The same things were measured in two ways. Each way mixes the same 3 hidden numbers, adds some noise and spreads widely along 2 directions of its own, which tell nothing about the thing.
In the rows, 128 means zero.
Some things both ways: the first way, then the second way.
[140 100 159 192 153 122  74 175  86 133 175 118 175]
[206 217 131 176  71 135 117 149 172 113]

[150  87 105 117 146 121 147 134 144 116 142 136 110]
[121 171 109 129 142 136 189  97 152 133]

[111 118 109  72  99 159 160 124 110 136 108 135  92]
[ 80 141 104 110 135 110 191  80 176 113]

[119 137 142 108 119 141 139 139 126  96 143 141 116]
[115 156  91 129 154 113 177  96 137 152]

[124 120 142 135 111 139 114 123  78 132 133 126 148]
[157 152 113 126 109  78 118 149 160 104]

[120 103 129 138 104 151  93 136  66 165 122 118 148]
[144 166 151 150  87 101  97 138 218  68]

[162  85 103 139 161  96 165 114 146 110 141 146 121]
[123 173  94 120 153 138 188 107 120 162]

[143 112 103 114 139 100 199 100 155 103 118 148  97]
[ 79 156  74 109 177 124 228  71 109 189]

[142 107 136 146 146 113 136 142 125 108 154 136 134]
[143 176 109 132 126 131 149 133 125 127]

[167  77 105 159 172  86 158 120 149 113 148 140 130]
[148 194  94 136 133 144 190  97 126 171]

[178  76 137 186 186  86 125 138 141  91 180 140 158]
[157 200 107 164 133 147 145 131 119 186]

[140  97 124 135 145 123 135 133 126 116 146 136 131]
[122 190 108 139 133 132 178  99 153 145]

[ 81 143 141 118  86 175  89 179  66 163 125 113 122]
[157 176 142 135  63 130 137 115 215  46]

[111 141 141 123 121 143 124 178 118 121 144 128 106]
[149 182 108 108 117 152 184 114 149 104]

Other things, the second way, with their names:
<191>: [138 164  98 112 161 124 143 139 106 158]
<162>: [130 184 128 152 138 144 143 127 152 132]
<51>: [176 217 114 171 122 141 123 152 138 156]
<223>: [100 124  75  97 195  68 144 133  87 177]
<93>: [137 156 118 124  98  97 130 130 182  90]
<114>: [154 188  81 139 161 113 142 144  86 190]
<304>: [118 152 110 116 156  94 127 143 137 133]
<324>: [117 145 102 103 136  92 148 123 146 125]
<128>: [ 93 132  76  91 203  74 159 126  92 189]
<276>: [100 127 120 105 137  74 144 120 184  97]
<34>: [177 206 126 150 111 176 150 134 148 125]
<124>: [121 163 120 131 141 138 141 115 159 115]
<131>: [ 71 131 118 127 192  79 114 141 159 152]
<267>: [ 81 143  97 108 156 113 173  91 159 125]
<4>: [147 190 119 124 102 190 188  98 149 111]
<11>: [ 78 132  96  97 200 112 171 118 117 167]
<233>: [124 142 133 115 125 102 111 145 187  83]
<297>: [102 199 131 154 133 185 211  68 174 133]
<249>: [145 175 158 145  75 143 117 133 233  49]
<355>: [162 212 112 152 117 159 173 114 128 165]
<84>: [113 157 111 112 158 118 134 140 140 129]
<42>: [124 174 152 165  84 130 141 105 221  84]
<251>: [117 164 103 139 113 117 197  75 164 130]
<81>: [114 185 115 144 111 151 220  68 188 115]
<176>: [136 174 101 130 124 127 181 111 153 127]
<219>: [107 138 116 110 151  87 123 139 162 113]
<12>: [131 157 122 144 135  77  96 158 163 136]
<107>: [104 163  77 126 196  90 148 138  84 225]
<248>: [108 145 111 119 160 101 113 145 152 129]
<254>: [124 146 111 118 146  94 117 144 145 128]
<405>: [161 194 103 128  79 178 215  81 167  94]

Some of these things the first way, each followed by its name:
[106 131 119  93  81 154 148 105  80 144  99 128 118]	<276>
[102 117 134 107 101 179  82 190  88 152 141 119 116]	<249>
[183  83 114 175 178  55 189  59 146  88 140 151 155]	<107>
[102 139 131 102 106 151 129 172 118 133 132 127  98]	<81>
[171  82 153 165 182 122  92 175 142  77 211 144 154]	<51>
[132 111 129 143 125 116 144  99  96 128 126 129 147]	<254>
[126 144 130 111 122 114 184 105 133  99 121 142 110]	<11>
[123 113 111 126 116 127 144 124 103 139 119 130 125]	<251>
[141 109 126 133 123 110 158  80 100 124 111 136 147]	<131>
[105 124 138 106 105 179  88 183  91 137 149 127 118]	<42>
[122 134 155 162 114 122 120 109  67 133 130 121 169]	<12>
[147 124 121 142 132  87 196  66 125 108 112 141 130]	<128>
[184  85 133 192 183  67 153  96 135  90 161 141 167]	<114>
[ 99 142 132 127 118 146 121 193 116 141 137 125 101]	<405>
[131 102  97  99 119 127 171 105 127 129 106 138 102]	<267>
